Every row belongs to one group in each of 5 separate groupings. Each group adds its own fixed numbers to the row, and there is some noise. The rows also spread widely along 18 directions, which tell nothing about the answers.
In the rows, zero is written as 128.
Some rows, each with its group in each grouping after it:
[119 139 162 143 145 121 166  73  86  84 146 114 174 105 117 192 182 158
 134  93 171 126 157 120 108  61 134 108 129 181 117 115 137 146  74]
Z_16 roni Z_624 Zapok E
[ 80 162 110 105 114 123 112 113 176 217 131 116 101  81 151 150 106 100
  75 134 156 182 134 105 131 100  81 121  93 118 111 139 113 143 140]
Z_16 fezib Z_661 Kotod L
[109  81 118 116 100 135  55 124 130 121  77 122 107 105 161 134 149  95
 132  55 133 152 117  75 146 180  56 117 114  82 160 181 125 104  75]
Z_42 kozo Z_811 Nidok L
[123 164 165 120 135 140  85 161 142 130  96 100 117  63 120 159 137 135
 114  97 142 140 139 155 114 130 132 111 110 101 143 164 171 136  98]
Z_923 fezib Z_863 puba K
[101 111 146 126 136 133 170 105 154 155 119  86 132  91 139 171 124 129
  83 120 149 148 137 142 165 106 128 101 149 112 123 141 111 139 153]
Z_42 kozo Z_435 puba E
[129  98  70  81 183 110 106 127 171 127 165  45 109 113 122 159 109 104
 124 115 147 120  98  91 118 134 102 100 122 118 106 123 151 126 105]
Z_923 roni Z_435 Zapok K
[143 111 146 103 136 161 105 147 164 184 106  85 164 129  82 139  92 117
  67 160 145 136 137  97 153 110 113  93 129 130 135 131 150 100 126]
Z_16 fezib Z_30 Nidok L
[121 108 117 125 153  83 146 162 108  82 134  98 132 110 151 114 137 120
 118 124 176 137 169 141 113 152  94 128  87 106 140 155 142 177 108]
Z_16 kozo Z_863 Kotod L
[133 141 108  81 130 147 155 131 157 136 122  85 151 106 116 142 121 140
 140 127 125 128 137 146 145  99 184 152  99  86 118 149 174 138 135]
Z_923 roni Z_661 Kotod K
[135 120  58 130 220 129 153 146 142  48 206  90 133  86  69  92 144  97
  60 136 169 106 106  97 179  79 104 189 164 120 158 122 135 176 104]
Z_42 roni Z_30 puba E
[113 137  88  84 150 113 110 105 137 142 148  81 141 152  85 155 104 115
 112 125 143  94 138 121 100 110 128 122 121 134 102 141 157 142 100]
Z_42 fezib Z_811 Kotod E
[130 132 134 129 142  35 189 151  99  63 202  92 166 104 171  98  63 102
 108  88 176 108 155 102  65 161 155 122  60 155 135 121 173 135 114]
Z_923 kozo Z_624 puba E
[140 174 148 132 103  93 137 164 121 100 119 116 164 135 151 154  84 123
  89 163 143 100 177 205 110 123 181 164 115 105 147 125 167 150 131]
Z_16 fezib Z_30 Nidok E
[106 128 116  95 101 182  59 128 187 143  67 100  88  70 104 178 119 100
 137  94 130 153  89 173 107 155 123  90 121  86  88 145 100  94 130]
Z_923 roni Z_863 puba E
[109 118  83 121 149  93 101 158  89 179 144 131  65 170 134  82  93  89
  72 139 151 104 129 144 147 171  83 144  97  87 133 158 118 159 103]
Z_42 roni Z_863 Nidok K
[ 77 125  83 121 188  53 145 102 105 152 166  79  90 123 170 142 131 142
  78 136 177 140 164 159 125 106  79 142 121  68 139 199 157 205 111]
Z_42 roni Z_811 puba E
[151 117 101 134  92 130  65 170 108  74 120 171 159  79  75 125 140 123
 141 111 134 119 135 113  88 135 140 145 124 154 102 122 130 129 118]
Z_42 fezib Z_30 puba E
[175  65 141 151 131 112  90 168  79 138 133 109 173 110  93 162 109 161
 138 124 134 136 133  63 114 136 137  79 142 159 111 102 163  74 126]
Z_42 kozo Z_661 Nidok E
[145 123 118 124  93  99  94 137 105  85 112 186 142 138 155 134 156  88
 118 132 125 143 151 132 117 106  86 134 122 178 128 119 107 139 147]
Z_42 kozo Z_661 Nidok E
[145 142 103 122 105  69 111 111  77 103 167 144 161 169 137 163 111 122
 135 119 131  72 148 115  81 128 137 138 128 171 116  95 158 128  91]
Z_16 fezib Z_661 Zapok E
[ 85 128  53 114  89 102 133 103 153 163 163 151 126 127 140 123  72 109
 107 132 120  97 105 128 146 133 154 191 141 107  92 119 103 126 149]
Z_923 roni Z_811 puba K
[155  84  94 131 164  70 120 112  94  81 147 114 161 151 150 140 130 146
 126 127 125 104 145 136 125 112 117 142 169 139 169 178 195 139 144]
Z_42 roni Z_811 puba K
[138 134 131 140 141 125 114 126 139  78 149  88 160  99 143 164 110 106
 120 145 158 147 112 131 110 115 120 115 107 128 130 123 133  96  94]
Z_923 fezib Z_30 puba L
[137  61 101 125 134 137 129 103 168 159 138  88 153 123 122 128  62 106
  89 132 134 141  83  82 154 132 116 100 150 125 137 134 123  57 166]
Z_42 roni Z_811 Nidok L
[125 109 115  86  96  71 116 125 133  94 111 169 165 185 129 135 123 137
 126 162 107  79 156 133 106 125 113 146 127 127 145 128 121 159 105]
Z_42 roni Z_624 Nidok L
[105 146 105 121 135  98 194  94 122  69 177 162 145  82 152  97 155  76
 101  72 174 145 150 113  99  99 106 130  77 221 112 132 113 180 156]
Z_923 roni Z_30 Kotod K
[163 108 105 120 131 129  86 163 125  87 118 134 163  93 117 155 165  94
 122 103 132 136 151 111 143 105 114 136 145 175 131 129 160 129 148]
Z_923 kozo Z_661 puba K
[160 116 120  89  96 145  79 124 105 123 112 149 131 142 132 116 147 107
 177 133 108 170 121  82  98 106 103 101  64 145 102 133 130 102 103]
Z_42 roni Z_30 Nidok E
[120 123 118 152 161 129 119 156 107 185 143 134  63  96 140 116 150 128
  69 102 109 107 106  73 196 136  85 166 187 100 178 123 142 139 120]
Z_923 roni Z_30 Kotod L
[148 177 134 108 161 138 152 186 137 143 171  85  73 137 138 113  79  74
 120 150 118 113  97 141 117 138 159  94  79 129  95  55 103 110 119]
Z_923 kozo Z_624 Nidok L
[160  95 115  73 133 157  94 171 148 118  95  85  82 150 127 139 135  94
 177 113  90 108  96 125 115 185 117  70 115 110 107 106 119 106 123]
Z_923 kozo Z_435 Kotod L
[ 97 136 105 148 164  95 155 157 121 156 162 127  95  66 135 119 143 127
  59 117 162 138 142 111 170 105  90 157 153 125 136 129 130 177 147]
Z_923 kozo Z_863 Zapok E
[123 160  79 115 122  94 124 149 157  85 157 172 159 129 107 130 113 125
  95 177 117  86 136 160 135  82 154 200 165 155 121 101 132 168 158]
Z_923 fezib Z_30 Nidok K
[159 136 115 102 121 108  93 162  97 119 137  90 129 177 140 129  70 123
 153 157 113  91 119 163 105 156 171 140  97  90 116 119 179 101  91]
Z_923 kozo Z_435 Nidok E
[182  71 103 111 122 155 118 150 117  87 104 117 171 130 118 124 154  99
 141 135 124 143 144 116 161 100 125 140 137 145 131 141 151 119 165]
Z_42 kozo Z_435 Kotod E
[117 107  85 144 115  82 118 136  87 128 145 137 147 137 140 167 129 126
 121 127 157 104 169 150 118 131 134 142 144 151  84 115 125 151 133]
Z_16 kozo Z_811 Zapok K
[105  73 125  83 111  89 123 110 162  86 112 147 160 160 120 132 146 137
 136 171 142 132 130  97 112 151  53  87 102 124 117 122  71 139  89]
Z_923 kozo Z_661 Zapok L
[134 151  78 109 128 163 131 146  81 199 157 119 100 149 123 107 126 145
 151 183 118 154 124 126 184  69 166 180  95  68  74 110 138 138 109]
Z_16 kozo Z_661 Nidok E
[152 133 179 159 165 133 151 161  52 193 155 139  88 154  93 120 132 177
 130 178 113 117 118 131 130 128 147  68 125 133  99  89 109 118 108]
Z_923 fezib Z_661 puba K
[136 104 126  90 140 150 143  78 134 100 136 140 109 153 101  87 136 161
 163 134 107 115  69 120 120 119 115 105 139 115 136 132 119 115 107]
Z_16 roni Z_435 Zapok E
[137 114 143 145 176 108 160 126 100 146 171  90 140 135  95 125 105 133
  78 135 155 108 127  97 131 119 119  90 137 145 136 123 138 119 114]
Z_42 fezib Z_811 Zapok E

New rows, each followed by its group in each grouping:
[108 155 140 124 153 123 112 111 119 163 140 138 114 130  97 171 160 155
 118 143 118 109 136 121 123  83 111 107 158 157 103 115 121 153  99]
Z_923 fezib Z_811 puba K
[131 137 147 139 119 127 139 122 115 185 131 130 135  98 152 153 141  82
  58 105 167 169 164 101 146  92  83  97 112 180 126 128 122 130 159]
Z_16 fezib Z_661 Zapok E
[189  99 106 152 129 115 116 150  56 119 145 148 118 137 183 106 143  83
 126 118 116 153 127 111 144 120 100 127 123 153 154 147 154 108 174]
Z_42 fezib Z_661 puba E
[ 88 151 138 128 141  67 173 114 124 154 174  95 113  91 182 159 121 189
 127 121 116 117 119  81 142 125 134 144 129  70 154 111 155 143  76]
Z_923 kozo Z_661 Zapok L
[114  75  73 127 103  93  89 114 102 140 102 120 152 147 154 200 145 126
 115 121 144 120 164 145 145 135 103 136 151 108 120 162 134 145 132]
Z_42 fezib Z_661 Nidok L
[154  76 108 150 208 124 119 123 100 101 160  62 104 116 119 137 121 178
 140 152 158 147  78 150 116 138 111  80 148  84 147 150 161  99 107]
Z_16 roni Z_661 Zapok L
[148  87 109 155 151  88 111 112 103  74 166 161 133 100 139 112 120 173
 162 147 120 148  81 121  92 105 121 129 152 146 139 144 146 108 151]
Z_42 roni Z_624 puba K
[158 170 121 123 142 160  68 149 137 102 122  87 160 104  90 185 128 101
 102 141 143 121 128 163 136  75 140 156 144 131 133 124 178 105  96]
Z_923 fezib Z_863 Zapok E
[130 111 115 133 135 147 146 125 114 157 121  96 125 128 133 157 144 120
 100 118 143 123 145 130 180 116 128 130 152  97 127 137 126 135 131]
Z_16 fezib Z_811 Zapok E
[137 146  91 130 162 190 116 113 149 124 161  85 102  54 128 127 140  70
 102  94 159 187  81  96 167  73 104 135 126 146 123 122 131  96 133]
Z_16 kozo Z_30 Zapok E
[176  80 131 154 141 108 136 153 105 128 141  92 201 116 121 157 100  91
  68 141 186 142 171 133 116 105 114  80 137 223 113 117 160 103 188]
Z_16 kozo Z_435 Zapok L
[120 132  67  97 158 113  98 159  91 121 149  78  92 117 118 166 176 135
 166  90 125  95 140  98 129 139 128 152 113  72 107 121 160 175  48]
Z_42 kozo Z_661 Kotod L
[131 182 136  75 109  89 112 145 156  96 129 145 115  97 144 103 117 116
 135 119 114 124 143 151  45 132 124 116  76 146 139 140 161 160 132]
Z_16 roni Z_30 puba L
[ 86 116 119 122 111 119  84 130 161 118 103 138 108  97  96 160 136  91
  76  92 164 113 132 127 118 174  76 104 135 109 122 134  65 149  93]
Z_42 fezib Z_661 puba E
[128 124  84 138 130 110  84 136 133 114 141 113 110 132 161 179 133  86
  92 134 140 114 118 126 167 125  88 164 179 103 145 102 118 124 109]
Z_16 kozo Z_661 Zapok E
[150 100 136 116 147 163 145 158 166 120 128  85 102  87 128 120 123 107
 131 120 107 149  85  85 156 146 122  83 121  99 136 103  98  94 135]
Z_42 kozo Z_30 puba L
[160  73 114 155 149  54 122 157  80  87 153 136 194 151 145 145 147 118
  90 165 143 113 182  90 144  93  77 142 164 181 156 127 158 144 134]
Z_42 kozo Z_811 puba L
[131 116  89  89 127  85  51  72 105 131 147 134 137 193 138 141 116 147
 151 173 132 129 112  99  80 101  61 122 121 136 129 157 166 113  73]
Z_16 fezib Z_30 Zapok E
[131  80  87 130 134  86 139 167  65 170 157 109 129 115 134 137 133 176
 161 128 123 134 159  57 136 125 143 128 117 103  77 116 148 147 121]
Z_42 kozo Z_811 Nidok E
[114 130 116 126 118  95 104 112 171  78 136 179 115  97 166 105 137 118
 102 150 118 149  99 108 123 112  52 155 151 127 177 131 106 140 131]
Z_16 roni Z_30 puba L
[117  86 132 127 173  91 147 108 132 116 139  52 152 135 136 177 104 134
 113 166 194 159 143 162  84 121 104  51  90 128 110 157 126 129 126]
Z_42 fezib Z_624 Kotod L
[101 137 132 110 113 122 184  86 131 114 124 135 136 147 125 130 117 143
 118 113 129 100 131 170 118 135 151 110 131 146 119 123 110 146 139]
Z_16 kozo Z_30 Nidok L
[141  91 107 160  94  68  90 138  96 147 142 151 225 102  96 165  79 174
  80 103 125  79 166  81 117 108 165 176 211 183 151 137 216 103 167]
Z_42 fezib Z_811 Nidok E
[ 99 153 113 146 169 108 136  91 139  73 176 105 117  88 128 140 104  97
 103 113 172 139  96 173  70 114 110  92 120 183 104 127 114 120 133]
Z_923 kozo Z_811 puba L
[129 100 119 128 132 105 130 108 148  53 114  84 140 115 182 201 136 136
 148 102 110 116 115 142 133 142 129 113 169 102 162 129 135 112 125]
Z_42 kozo Z_30 Nidok L
[140  81 120 145 139 102 136 141 108  58 115 152 154 117 151 142 195 148
 114 163 149 137 154 125 169 101  76 163 158 104 163 145 119 161 120]
Z_923 roni Z_30 Zapok E
[131  94 119 117 180 140 173 141 102 164 128 105 111  79 129 100 199 121
  86  92 181 185 169  97 164  95  71  94  98 138 141 176 149 185 148]
Z_16 roni Z_661 Zapok L
[131 184 176 154 148 143 135 180 108 180 130  63 109  72 142 193 127 155
 116 176 149 166 159 185 136  73 177 115 108  84  88 101 150 142 114]
Z_16 kozo Z_435 puba E
[ 99 140 148 117 134 176 117 107 147 127 118 116 106  90  62 130 133 126
 103 107 164 125 104 150 118 126 121 100 121 114 104 126  93 134  73]
Z_16 roni Z_435 puba E
[108  83 140 133  66  69  85 121 130  71  82 192 205 106 147 150 157 186
 124 119 111  98 160  95 139 136  90 195 190 111 194 162 161 130  96]
Z_923 kozo Z_811 Zapok L
[122 141  92 142 185 104 179 113 143  77 181  41 141  88 156 186 105 146
 124 116 132 101 105 141 146 104 168 155 160  82 154 124 172 133 120]
Z_42 fezib Z_863 Kotod L
[163  89  84 161 181 137 158 184 129 123 168 141 117  98 153 104 169  85
  76 172 123 173 120  71 235  65  80 165 164 131 153 100  94 154 189]
Z_42 fezib Z_661 Nidok K
[139  92 130 122 170 146 116 106 154 153 130  70 130  98 131 157 108 134
 121 122 142 175  94 118 125 109 112  63 145 160 125 153 159  79 181]
Z_923 kozo Z_30 Kotod K
[110 167 139 137 112  91 140 125  69 131 129 162 100 129 176 155 176 153
 134 135 132 129 170 176 103 105 119 128 113 143 111 123 126 182 118]
Z_16 kozo Z_30 Zapok L
[139 107  67  93 120 124 139 101  86 128 153 146 133 167 110 126 154 162
 191 123  78  79 115 100 137 100 162 164 157 123  90 114 147 136 116]
Z_923 roni Z_811 puba E
[142 137  99 119 118 121  54 163 157  94 113 149 129 109 122 158 137 114
 122 184 110 140 114 157 131  97 104 156 154 111 131 112 118 128 129]
Z_42 kozo Z_661 puba L
[113 174 150 107 140 138 137 158 171 123 160 105 126  78 104  90 107 108
  94 134 139 137 122  79 139 107 124 148  97  98 132 102 123 139  75]
Z_16 kozo Z_811 puba E
[148 144 155 133 145  93 121 193 106 121 132 134 113  98 165  54 117 139
  99 165 147 168 156 130 127 121  96 152  83  79 178 170 175 152 120]
Z_16 kozo Z_811 Zapok E
[145  46 136  86 122 102 129  98 110 109 103 145 178 197  88 108 137 179
 132 153 125  82 144  99 129 139  91 115 159 124 160 161 155 136  97]
Z_16 roni Z_435 Zapok E
[176  98 128 108 198 139 104  80 120  48 115  80 120 167 151 171 166 137
 183 129 120 137  93 174  85  93  87  57 162 161 166 164 181 106 139]
Z_16 fezib Z_624 Kotod L
[156 131 135 119 136 138  88 115 107  96 118 119 129 162 127 152 155  94
 111 123 128 107 128 138 135 106  88 123 160 162 155 123 153 123  99]
Z_16 kozo Z_435 Zapok E
[105  97 121 143 129 107 122 134 113 112 124 147  97 117 146 134 161 108
 105  90 154 120 131 111 141 168  78 117 128 117 128 131  78 143  96]
Z_923 roni Z_811 Zapok K
[141 131 106 127 148 113 130 169 106 134 167 110 143 111 122 118 115  93
 101 116 138 117 143  75 139 118 128 138 111 161 114  98 151 125 116]
Z_923 kozo Z_811 Nidok L
[120 118 156 121  96 114 139 135 110 143 104 139 130 127 175 141 145 132
 136 137 128 150 152 129 120 134 107  91  85 126 114 131 109 140 125]
Z_923 fezib Z_435 Nidok L
[132  98 110 137 136 124 162 126 167  69 139 123 146  85 155 110 113 116
 114 129 126 141  97 130 147 131 122 139 144 107 154 145 120 111 172]
Z_923 fezib Z_811 puba L
[152  77 151 143 130 185 140 177 117 167  93 103 126 110  73 166 149 123
 104 131 144 124 144 117 168 143 141  82 153 122  91  82  83 113 146]
Z_16 roni Z_30 Kotod E
[118 105  93 139 155  74 166 132 123  97 185  92 130  72 155 115  92  66
  88  64 189 145 134  96  95 162 101  85  75 173 111 143 116 139 154]
Z_42 fezib Z_863 puba K
